There are 9 hidden switches. A switch that is on adds its own fixed numbers to the row, and there is some noise. The rows also spread widely along 11 directions, which tell nothing about the answers.
Some rows, each with its switches (1 for on, 0 for off) after it:
[  9  11   3  14  -7 -13  -3  -1  18   0  -6   7   8   4  -4  24  12  -7
 -11   1   3  -3 -28   0  -7 -13 -13  -1  10 -11   0  -2  -1  -6  -9  24
   7 -15] | 0 0 1 0 0 1 1 0 0
[ -4  11 -18  22 -22   6  40  -6   3   5  -1   8   7  -3  26   8  17 -29
 -23   9 -21   9  21   1  32 -15  -6   7  14   7  -4  15   9 -11 -10  18
 -18   0] | 0 0 1 1 0 1 1 1 0
[-13  -5   9  16 -10  -7   0  -6  35   8  10 -10  -9 -19  36  -7  16  -7
 -14   1 -21 -19  23  -3  15  -5 -28   0  22 -18 -15  28   6  26  -4  40
 -25  -3] | 0 0 0 0 0 1 1 0 1
[ -5  15 -18  -4  -3 -11 -12 -13 -17 -30  13   0  -8   6 -17  11  19  16
  13  -2   7   1   3  31 -27  -4 -10 -16 -16 -15   9  -8   3 -17  14  15
  17 -18] | 1 0 0 0 0 0 0 0 1
[  2  -4  -6   9   5  -8 -11   3  20  10   3  12   3  -5   0  22  25  -5
  -5 -19  27 -10  -4  18 -20 -23 -13 -11   2 -16  13  14 -10  -6   4  19
   6 -27] | 1 0 0 1 0 1 1 1 1
[  4   0 -20 -10  -1  -5   4  35  -5  -4   7   4   2   5 -11   4   7  -6
  -5   6  -2  -3  11  14   6 -17 -15 -10  -5  16   4  15 -10 -24  18  -3
  -7  -4] | 0 0 0 1 0 0 1 1 0
[  9  21  14  19 -20 -18   3 -15  11  -3   3   7  -5 -17   7   3 -11 -12
 -14  17  -7  13   1 -17  16 -12   7  -4  11 -27  -2   0 -14  16 -15  32
 -14 -11] | 0 0 1 0 0 1 1 1 1
[  8  -6  18   9   7   1  -9   7   2  12  -5   1   9   5  -8  18   0  -3
  -2  -1  16   5 -15   8   4  -4  11  -2   9  -6  -1  -1 -14   0 -18  15
  -2 -28] | 0 0 0 1 0 1 1 0 0
[  6   0 -11  30 -21 -16  15   2   2 -15 -10   3   7   3  -2 -24  -9  -6
 -12  16   6   7   0 -12  45 -14  43  23  34  22 -20   1 -19 -13  -5  12
 -19  -1] | 0 1 1 1 0 1 0 1 0
[ 10  -9 -22   9  19 -25   1  34   3   4   3   7   6  19  -9 -10  -4  -1
 -19  11  12  -8 -17 -17  23 -12   9  -6  20  16   0  22 -34 -15   0  -6
 -17 -10] | 0 0 1 1 0 1 0 0 1
[ -2  30 -48  28   7 -15  29  -4  -7  21  -9  34  16 -18   1  18  13 -34
  -2 -16   7  30 -33 -14 -16   7 -30  16 -39 -20  36 -14 -16 -14   5 -20
  -2 -12] | 0 0 1 1 0 0 1 0 0
[ 10  47 -33  17 -15 -17  46  -3   0   0 -12  17  -4 -17  26  26   5 -35
 -24  10  -5  15 -17  -1  13  -9  -4  25  -2  -3   7   7  12 -11   5  18
  -4  18] | 1 0 1 0 0 1 0 0 1
[ 16  20   3  18 -17 -25   8  15  22  -4 -18   7  -5 -19  11   4  -4 -21
 -18  10  12  -2 -18  -8  26 -31  31  33  24  13 -17   7   2   3   8  24
  -2  17] | 1 0 0 0 0 0 1 1 0
[  6  -4 -11  29   9  -8  12  24   2  26 -12  10  10 -14   8   6 -10 -20
 -17  -8  21   9 -21  -5  15   7  15  22   4  -2  12   9 -32  -5 -11  -4
 -25 -13] | 1 1 1 1 0 1 0 0 1
[ 10  12  20   0  -8 -23 -10   3  20 -11   8  19 -10   1 -15   7   1  -4
 -16  10  -8  -8 -22  -7 -19 -22  -2 -32   6 -28   7   3 -19  -6   2  37
   1 -27] | 1 0 0 1 1 1 0 1 0
[-18 -11 -13   5 -18  -9 -13 -12  -7 -22  21 -20  -1  16   9   7  24  21
  -2  -2 -13 -15  11  22 -16  17 -42  -5  -3 -12 -10   2  19  -2   6  23
   4 -15] | 1 0 1 0 0 1 0 0 1
[ 21  28  -1   8 -29 -21  16   8  22 -30 -10  13  -9  -7  -2   7  -1 -11
 -17  13   7   0 -12   4  10 -24  19  16  17  11 -19  -1   5 -32  20  45
  -3   8] | 0 0 0 0 1 1 0 1 1
[ 14  32   1 -22  -8  -7  -1   1  -6 -30  15  10 -16   3 -22  15   3  -3
  -7  22  -9  -5  12  18 -10 -31   2 -42  13  -5   4  14  -3 -11   7  36
  14 -11] | 0 1 0 0 1 0 0 1 0
[  9  15   2  -6  -2   7  24  14   1   3  -4   4  -2   1  -3  24   7 -14
 -15  12 -14   2   8  27   7 -19   5 -21   6  -2  14  15 -13 -25  -9  24
  -7 -13] | 1 0 1 1 0 1 0 0 0
[  3  13   0   9 -18 -22   2  -7  -8 -21   1  19  -1  15  -6  13   8  -5
 -14  12 -14   5 -26  -3 -12  -3 -11 -13  -1 -17   2 -12   1 -15  -2  25
   5 -22] | 1 0 0 1 1 1 1 0 0
[ 13   5   0 -16   9 -12  -6  27 -29  -8   5 -15  -2  14 -13  12 -16   7
  -9  22   7  -1  -6  17  12  -2  16  -6  12  16  -5  12  -9   0  -3   8
   4  -6] | 1 0 1 1 0 0 0 0 0
[  8   7  -8  30 -26  -8  22  17  -1   2  -3  15  16   2   4  13  -4 -21
 -22   3  -9  18 -23 -15  11  11  -6  19 -13  -7   4 -12  -9 -26  -4   1
 -22  -8] | 0 0 1 0 0 1 0 1 1
[  2  -9  26   5 -32 -14 -26  12  26 -26  18   4   5  16 -24   7  20  11
 -16   8 -33 -16   3   9 -21 -23 -25 -47   4 -28   5   1 -15 -27  -1  35
  -9 -31] | 0 0 1 0 0 0 1 1 1
[  5  -7 -11   9  -3 -15  -2   9 -10 -12   1  13  11  36  -4  25  21  -4
 -21   5   7 -10 -27   6  -4 -10  -8  -6  14  10  -6   4  10 -23  -4  14
  14 -22] | 1 0 0 1 1 1 1 0 0
[  6   7  24  -1  -4  11  10  16  20  12   7  -3  -9 -24   7  15   7 -16
 -17   3 -10  -6  36  31   6 -28  11 -28  10 -16  14  30 -21  -9  -8  39
 -20 -17] | 1 0 1 1 0 0 0 1 1

New rows, each followed by its switches (1 for on, 0 for off):
[ -4  -9 -22  10   7 -18 -12   8  -2   5   4   5  -3 -10   2  -7   0   1
   6 -11  29  -1  -4  -4  -5   6 -15  18  -7   1   0   1 -14   6  15   3
  -3 -15] | 1 0 0 1 1 1 1 1 0
[-19 -27 -12  11 -26  -5  -6  24   5 -12   8 -16   9   9  22   0  28   3
 -15  -6 -21 -21   7  24   3  13 -38  21   9  16 -23  14  27  -7  16  13
 -11   3] | 1 1 0 1 0 0 1 0 0
[  3  -4  -7  -3  33   1  -5   5   6  13   7   9  -6   4  -3  22  20  -4
  -6 -10  33 -16   5  25 -13 -20   1 -27  14  -5  15  29 -18  -9  -5  24
   6 -31] | 1 0 0 1 1 1 0 0 1
[ 10  15   8  -1  39  -9  -5  -1   6  24   9   4 -10  -8   2  14  -5 -15
 -14  12  17  -9  -1 -11   9 -19   9 -25  26 -12   7  32 -23  35 -22  26
   4 -19] | 0 0 1 0 1 0 0 0 0
[-13  -7 -23   1   2 -16 -17 -10   1  -6  23  10  -6  -3  -6 -13  12  10
  12  -7   1  -4   9  -8 -23   7 -48 -20 -19 -24   9   0 -15   5  15   9
  -3 -28] | 0 0 0 1 1 1 1 1 0
[  5 -11   8  16 -21 -21 -22  10  24 -23  -1  -1   0   6   2   8  20   4
 -17  -4  21 -24  -6  14  -2 -24   8  12  28  11 -25   7  12 -16  12  39
   7  -9] | 1 0 0 0 1 0 1 1 1
[  2   7  -8  20 -33 -28  14  18 -22  -8   4   5  10  13  19  10 -14 -14
 -36  22 -34  15 -32 -21  15  29 -26  18  -9 -11  -6  -6   8  -1  -8   4
 -22  -2] | 1 0 1 1 0 1 1 0 1
[ -1 -10 -20  11  16   4   6  15 -18  13   7   2  17  28   5  30  19 -10
 -22   2   6 -11 -13  10   5  -5 -13  -9  17   7   5  21   1  -2 -20  -4
   7 -19] | 1 1 1 0 0 1 0 0 0
[-15 -12 -16  31  -1 -14   9  -2  16  16  -1   1   5 -12  29 -19   8 -12
  -6  -6  -1   0  -3 -20  25  12 -15  30   8  -2 -12   8  -4  19  -1   6
 -25  -3] | 0 0 0 1 0 1 1 0 0
[  0  18   6   9 -18 -18   8   9  15 -13   3   8 -14 -19   0 -15  -5 -11
 -17  17 -34  -5   3  -4   3  -8   0 -13   8 -15   5   8 -21  -7   1  33
 -21  -3] | 1 1 1 0 1 0 0 0 0
[ -3 -24  24  34 -32  11   3  17  29  -3 -13  -3  14  -6  -1   7  16  -4
 -12 -17  -4  -4   1  36  -1   2  14  13   7  -3  -2  -8 -17 -50  -8  33
 -29 -25] | 1 1 1 1 0 1 0 0 1
[-24  -6 -40  15  -7  10  25 -10  15 -12   7 -12  -9 -17  32 -21  41  -5
   0  -9  -2 -17  64  38  29 -15  -1  13  26  28 -15  38  12 -15  19  25
 -19  10] | 0 1 0 1 0 0 0 0 1
[  5   4   1  -8  12  -6 -12  11  37  10  -3 -16 -11 -37   6   5   9   1
  12 -18  39 -18  12  28  -6 -18  -2  20  12   8 -11  20   0  15  28  35
   5   5] | 0 0 0 1 0 0 0 1 0
[ -2   2 -23   0  13  24  17  10  -6  20   7   0  10  -3   0  32  20 -11
   4 -14  16   3  21  30  -6  -6 -25  -5 -14   3  16  12  -5 -20   1   1
   0 -15] | 0 0 1 0 0 1 0 1 0
[  0 -36 -13  25   3 -10 -21  16  30   0  -6  -1  14   8  -1   1  24   7
 -10 -22  38 -26  -1  17   3 -11  -2  14  34  23 -16  17 -14 -25   3  23
  -8 -22] | 0 1 1 1 1 1 1 0 1
[ 22  13  -2 -10 -20 -22  -5  44 -26 -27   2   4   0  14 -20  12 -18   0
 -16  25  -4   9 -15   8   8 -10  12  -2  -7  12  -3  -4  -7 -27  12   0
  -4   0] | 1 0 0 0 0 0 1 1 1
[ -4 -23 -41  -7 -16  -6  -6  19 -19 -38  19 -14   2  34  -6 -10  22  19
  -3  10   5 -18  38  31  21 -17 -11  -8  25  40 -23  25  10 -30  20   3
  -2  -3] | 0 1 0 1 0 1 1 1 1
[ -3  17 -38  -5  12  -9  10  -6   1  -5   2  -2 -13 -16   1  -1  13   0
   6  -1  14  -6  18  26   1 -19  -4  -4  10   5  10  22 -12  -4  13  17
   3  -1] | 1 1 1 1 0 1 0 0 0
[ -7  26 -46  13 -15 -30  20 -16  15 -19   0  20  -3  -4   9  -2  26  -9
  -6  -2  -8  -1 -24  -8  -9  -8 -32  11   1  -8   0   4  10  -7  24  16
   6   7] | 0 1 0 1 0 1 0 0 0
[ 21  12  14  -9  16   0 -11  27  12  22  -2  10   4  -8 -18  37  -5 -12
  -3  -4  25   1 -19   9 -14 -23  -7 -17  -4 -12  16   7 -22  -1  -2  11
   6 -20] | 0 0 0 0 0 1 1 1 0
[  2  14  20  -2 -24 -13 -10 -11  28 -11   2 -23 -15 -29  17  12  -2   7
  -2   2  -2 -13   9  20  -7  -5 -16  16  12 -16 -20   4  17  24  11  57
   4   6] | 1 0 1 0 0 1 0 1 0
[ -5  21 -37  16  16   3  19 -31 -37   9   3  -7   3 -11  24  23  10 -12
   5  -7  37  21  13  20  11  18   4  30  -2   5   0   4  18  20  -6   7
  11  -6] | 0 0 1 1 0 0 0 0 1
[  9  20 -39   6  -1 -25   3   8 -21 -17  -7  16   8   5 -14  14   3  -5
   4  -3  29  14 -34   4 -13   9 -10  28 -16  16   0 -18   6 -24  23  -2
  15  -2] | 0 0 0 1 1 0 1 0 0
[ 10  32   5   8 -14 -22   4  -4  20  -4 -16   6  -9 -38  -1  -1 -10 -11
   7   1   9  15 -16   5  -1  -6  12  26  -6 -11  -1 -12  -8   2  14  31
  -6   5] | 0 0 0 1 0 0 1 0 0
[ -2  -2  11  12  -6 -16  -5  18  57  10 -11  -9 -11 -36  17  -9   7  -4
  -2 -14   3 -23  -9   7  -1 -11  -8  24  12  -5 -12  13  -9   2  18  38
 -18   8] | 1 0 0 0 0 1 0 0 0
[ 15  11   6 -13  18   4  -6  39   4  22  -5  -3   0 -20  -4  43  -3 -14
  -8  -7  20  -7  -7  32 -21  -3 -23   0 -11   1  13  13  -8  -7   4  21
   3  -9] | 1 0 1 0 1 0 1 0 0
[ -1 -15  -2   6 -18  10  -7  15 -52 -22   3 -26   6  11 -13   2 -21  20
  14  12   6  24  26  38  18  32  16  17 -18  16  -7 -23 -10 -30  -8  -5
 -18 -19] | 1 0 1 0 0 1 1 0 1
[ 35  29  16 -27 -23 -20   6  54   6 -17  -2  -6 -15 -15 -11  10 -39  -7
 -22  33  -9   1  -7   9  21 -16  14   4  14  14 -18  14 -10  -9  19  33
 -19  24] | 0 1 0 0 0 1 0 1 1
[  4  10  -6  16  11 -18 -13  -9   4  -5  -5   9   3   2 -15  18  13   0
  -1  -9  29  -4 -29   7 -22 -11   7   1   5  -8   7  -8 -10  -9  -3  21
  21 -24] | 1 0 1 0 1 0 0 0 0
[ 12  -9   8   4  36   9 -21  22 -13  35   1  12  15   5 -22  38  -1  -8
   1 -17  45   3 -29   9 -23  -6   5 -17  -6 -18  25   4 -31   7 -19 -11
  14 -43] | 1 1 0 0 0 1 0 1 0
[  5  24 -12 -14   8 -30  -2  17  10   9   8   1 -17 -19  16   5 -10  -8
 -12  14 -12 -10 -15 -16  -3  -4 -39  -2  -2 -19   2  22  -2  36  12  15
  -5  12] | 1 0 0 0 0 1 1 0 0
[  1  -2 -16  11  37 -27 -30  -1 -16   5  22  20   0  17 -21   5   5   4
 -12   0  20  -9 -26 -18 -23  -7  -6 -43   7 -31  27  14 -40  16 -18  -4
   9 -45] | 1 1 1 0 1 0 0 0 1
[  8 -16  10  -4   2 -24 -53   3 -23 -11  18 -14   3  13 -25  14 -16  33
   9  -3  33   2 -22   8 -31  18 -17  -9 -11 -25   1 -17 -16  18  -2   9
  16 -40] | 1 0 1 1 0 1 1 1 1
[-15  16 -51  -6  22 -29  -8   2 -21  -3  17  -3 -18 -18   1 -24  -7  10
  22   0   9   4  -1 -11 -12  18 -31   9 -30 -10  12   2 -15  24  28 -21
  -1   5] | 1 0 0 0 0 0 0 0 0
[  2  10 -30  -9  28 -22  -5  21 -14   2  15  19  -7   5 -12   8   5  -4
  -6  -1  12  -3 -17   0 -25   1 -21 -26 -18 -13  26  15 -25 -10  14  -4
   1 -21] | 1 0 0 1 1 0 0 0 1
[ 13  35  -7 -19 -30   9  30  19  -3 -22   4   1 -11 -24 -13  17   1 -11
  -2  12 -22  17  39  47  -2 -16  -4 -17 -20   1  14   4  -8 -51  21  31
 -15   3] | 0 0 1 1 0 0 0 1 1
[  6  26  10  -7  18  22  11   8 -10  31   1   1  -5 -43   4  37  -7 -22
   8 -13  19  22  13  38 -17  15  -7  -4 -25 -26  26   9 -14  12  -7  20
  -9 -19] | 0 1 0 1 0 0 0 0 1
[ 16  13  25  -1 -13   6  -8  15 -15 -19  -4   5   1   3 -35  19  -6   0
   1  12   7  10  -1  32  -4 -23  40 -20   2  -4   8 -11 -18 -29  -8  19
   7 -25] | 1 1 0 0 0 0 0 1 0
[ 11  20 -45   8  31 -14  18  21  10  14 -13  23   1 -15 -22  -5   5 -16
   8  -7  31   8 -10   3   5 -29  19   0  -7  14  29  12 -47 -33  14 -14
  -6  -5] | 0 0 1 1 0 0 0 0 0
[ -1 -15  11   4 -15  12 -11   5  -5  -6   8 -11  12   9 -14  17   9  10
   0  -5   3  -2  10  31  -8   4  -9 -10   5  -4  -4  -2  -5 -15  -6  22
  -2 -29] | 0 1 1 1 0 1 0 1 0
[ -3   4 -28  -2  12 -19 -12   1   7 -14  15  -3 -15  -2   0  -9  21   8
   2  -1  23 -20  19  12   1 -31   4 -11  16   6  -3  28  -7   3  19  13
  10  -3] | 1 0 0 0 0 0 0 1 1
[  2   4 -36   5   2  -8  22  28 -10  -9   9  20   1  16  -6  -1  22 -16
 -19   7  -2  -3  13   8  14 -33  11 -23   3  14  16  26 -20 -40  11  -9
  -8  -9] | 1 0 0 1 0 0 0 1 1
[-18 -19 -29  12  -1 -20 -12  -5  18 -12  23 -15  -8  -4  14 -30  21  15
  -1  -6   5 -21  33   0  11  -7 -20   0  20   5 -16  27  -7  13  18  16
 -12  -5] | 0 0 1 1 0 0 0 1 1
[ -2   7 -12  25 -19 -12  10   5 -39   5   7  14  21  12   6  24  -2 -20
 -19   4 -12  27 -30 -14  -4  26 -20  13 -27 -19  12 -20   4   3 -15 -14
  -2 -21] | 1 0 1 1 0 0 1 1 0
[ -5  -6  -8  22 -15 -15 -14  -1 -32  -7  16   9  20  16 -10  15   2   4
   0 -11   9  23 -36  -8 -26  41 -26  11 -37 -26   5 -32   2  -4   3 -11
   1 -33] | 0 0 0 1 0 0 0 1 1
[ 20  11   6 -10   3 -23 -14  24 -13 -31   9   5  -4  29 -46  -4 -11  14
 -10  33  -8  -1  -5   5  10 -31  35 -50  18   2   9   6 -40 -35  -7  11
  -4 -21] | 0 0 1 0 0 0 0 0 1
[ -2  -7  -2   5  11  22 -19 -14 -29  -5  12 -12  -6  -8  -8  17   8   7
  10  -5  38   2  54  48   1 -12  24 -16  12   2   6  13 -14  -2 -16  21
   5 -37] | 1 1 1 0 1 0 1 1 1
[ 18 -14  29   7 -25 -25 -16  42   5 -23  -8 -17   0  11  -2   2 -25  10
 -24  19   7 -13 -29   5  19  13  24  32  25  24 -41  -5   4 -17   6  35
 -16   4] | 1 0 0 0 1 1 0 0 1
[ -6  -6   0   3  -3  -9 -24 -32 -15 -24  16 -12  -7  10 -20  -6   6  27
  19   3  17   0  16  20 -10  -8  11 -21   7 -16   0  -7 -13   5  -7  22
  15 -36] | 1 0 1 1 0 1 0 1 0
[ -3 -21  -1  -5  10 -21 -25  29  25  12   6 -25   1  -5  13  11   3  13
  -9 -11  14 -31 -20  10 -14  13 -41  19  10   2 -17  19   4  23  16  23
   0   1] | 1 0 1 1 0 1 0 0 0
[ -1  28  -1  26 -38 -22  25 -23  12 -10  -2 -12 -15 -34  47  -5  -9 -17
 -22  17 -11   6  12  -9  34   2   9  44  22  -7 -29   9  25  32   1  47
 -16  23] | 1 0 1 0 0 1 0 1 1
[ 24   5   9   0  -4 -23 -18  46  -6  -4  -8  11  10   2 -29  32 -18  -4
 -18  -3  20   3 -54  13 -31  14  -1   4 -13  -5  12 -13 -23 -31   8  12
   0 -21] | 1 1 1 1 1 0 0 0 1
[ 11  12  -1   1 -11   4   8  12 -17  -8  -4   0   9  13 -16  24  -3  -3
  -3  13  -5  13  -2  20   6  -4   0  -7  -4   4   4  -9  -6 -29 -10  10
  -2 -14] | 0 0 1 0 0 1 1 0 0
[ -3  12  22  -2 -27   2 -18 -27   2 -39  10 -11  -2   9 -31  19  22  23
  15   2 -14   1  10  45 -33  -8  -6 -32  -5 -25   2 -24   6 -28  -4  46
  19 -33] | 0 0 1 0 0 0 0 0 0
[-18  -1 -22  22 -11 -17  -7  -8 -12   4  13   4   4 -18   7  -3  -1   4
   5 -18  -7  17 -19  -3 -31  47 -50  12 -41 -42  20 -18 -15   8   7  -2
 -17 -23] | 1 1 1 1 0 1 0 0 1
[  8  22  22  -6  -2  13  13 -12 -22   6  16   0   2  11   9  49  12 -18
 -26  21 -22   9  21  28   3 -12  -6 -45  15 -25  13  22  10  10 -37  38
   5 -30] | 0 0 1 1 0 0 1 0 1
[  6  20  -8   4 -15 -18   3   3 -13 -24   9  15  -5   9 -23   3  -4   2
 -10  20 -25   8 -10   4  -7  -9  -2 -35  -7 -25  21  -3 -28 -24  -6  11
 -10 -22] | 1 1 1 0 0 1 0 0 1
[ -1  27 -38   1   0   0  33   8  34   8  -7  17   0 -26   3  20  37 -25
  -3 -17  -2  -6   7  29 -18 -26 -30  -3 -14   0  25  17  -5 -40  27  19
  -2   4] | 0 0 1 1 0 0 0 0 0
[ 11  19 -25   5  15 -27  13   0   6  -3   3  22  -3  10  -6   2   4 -12
 -17  13   4  -4 -22 -19   6 -20  -2 -16  18  -2   8  16 -21  -6  -2  15
   1 -11] | 0 0 1 1 1 1 0 0 0
[  2  -6  -6  18 -26  -4  23  35 -13   2  -3   1  20  19  24  31  11 -26
 -42   9 -23  -3 -20   6  14  19 -26  27   5  22 -15   6  26 -22  -5  11
 -13   2] | 1 0 1 1 1 0 1 0 0
[ 14  -4   5  21 -15 -12  14  40  -2   4  -7 -11  -3 -15  26  -8 -26 -22
 -34  21   6  -2  17  -8  59  -7  38  38  33  35 -27  23  -8   1  -4  18
 -35  17] | 1 0 1 0 1 0 1 1 1
[ 14 -13  33   5 -15  -8 -13  23  24   6  -7  -7   9   8   8  32   7  -7
 -26   2  10 -20 -21  12   4 -21   2   6  31   0 -20  13  13   5  -6  39
   5 -11] | 1 0 0 1 0 1 1 1 0
[ -6 -20   6  14 -10  13  -4  18 -45  11  19   8  22  25  -2  37   0  -7
 -22  -1 -18  15 -11  13 -21  44 -42 -21 -26 -26  19  -9  -8 -15 -29  -3
 -16 -49] | 1 1 1 1 1 1 1 0 1
[  5  -5 -13  14   3  11  20  21  19  18   2  10  15  12  21  40  39 -34
 -37  -4   4 -24  13  14  13 -35 -18  -5  32  21  -5  40  16 -18  -8  23
   3  -5] | 0 0 1 0 1 0 1 1 0
[  9  42 -38  -2 -16 -34  27  22 -14 -10  -7   7 -13 -22   7  -7 -27 -16
  -9  25 -21  19 -15 -16  18   6 -17  25 -21   3   6  -3 -12  -4  21  -3
 -18  28] | 1 0 1 0 0 1 1 0 0
[  4   4  -6  20   0 -16  -8  11  -9  14   5  13  13   1   7  13  -2 -18
 -18   1   8   5 -31 -26   2   3 -14  10   3 -13  -1   4  -2  29  -9  -6
  -1 -11] | 0 1 0 0 0 0 1 1 0
[ 10 -10  -2  -1   8 -35 -28  38   7   3  11   7  10  14 -10  28   4   3
 -24  -9  11 -19 -55  -4 -40  15 -43  -5  -8 -15   6   4  -8  -6  13  13
   6 -21] | 1 0 1 1 1 0 0 0 1
[ 14  24 -23 -12  11  -9  26  37 -48  12   8  13   3   6  -6  11 -33 -20
 -14  26 -14  28 -24 -17  18  24 -11  -4 -20   0  15   5 -20   4  -5 -23
 -18  -2] | 0 1 0 1 0 1 0 0 0
[  9   0   0  14  14 -21  -4  12  18  17   0   9   8   2   1  14   2 -10
 -20  -3  13  -6 -32 -14  -2  -4  -8  -6  13 -16   7  15 -22   8 -10  15
  -7 -19] | 0 0 1 1 0 1 0 0 1
[  8  14 -18   8   6  -9  10  -1  17  12  -4  17   2  -5   3  25  20 -20
 -14  -3  15  -6  -5   7  -3 -38  -6 -11  12  -8  16  20 -10  -5  -2  18
   8 -14] | 1 0 1 1 0 1 1 1 0
[ -1  10 -30   8 -11  -3   7 -11 -32 -37  12  11   9  40 -16  19  34   3
  -7   9  -3   3   0  26  -3 -14   2 -22   8   8   1   0  15 -37  -1   6
  18 -18] | 0 1 0 0 0 0 0 0 1
[  5  -5   1  20 -16  -8   0  12  19  -4  -4   1  12  -1  -2   8  13  -8
 -16  -5   8  -9 -10   9   5 -15   6  10  21   7 -10   8  -2 -12   2  22
  -3  -7] | 0 1 1 1 0 0 0 1 0
[ -2  31 -20   7   5   0  36  -3  -1  31   3   8   1 -29  31  29   2 -32
 -11  -5 -11  17 -11  -3  -6  23 -46  16 -24 -24  17  10   6  22  -1  13
 -11   1] | 0 0 1 1 0 1 0 0 0
[ 14  14  -2  -5  16 -20  -5  16  -6  10  11   5   0  13   1  35  -1  -7
 -27  12   1  -9 -31  -4 -10  -7 -19 -23   8 -20  11  20  -7  14 -12  14
   8 -14] | 1 0 1 0 0 1 0 0 1
[-17  11 -28  12   6  24  25  -3  -1  17   4   9   6 -18  10  18  34 -22
   6 -20  -3   5  21  31 -11   3 -28  -3 -19  -7  20  10   1 -18   3   3
  -8 -12] | 0 1 0 0 0 0 0 0 0
[  9  34 -25  -2 -10 -30   0  -4   5 -26  -6  11 -14 -21 -14  -4 -11   3
  11   2  13   9 -26   0 -19   5 -13  18 -12  -6  -2 -16  -5  -9  31  25
   6   8] | 0 1 0 0 1 1 0 0 0
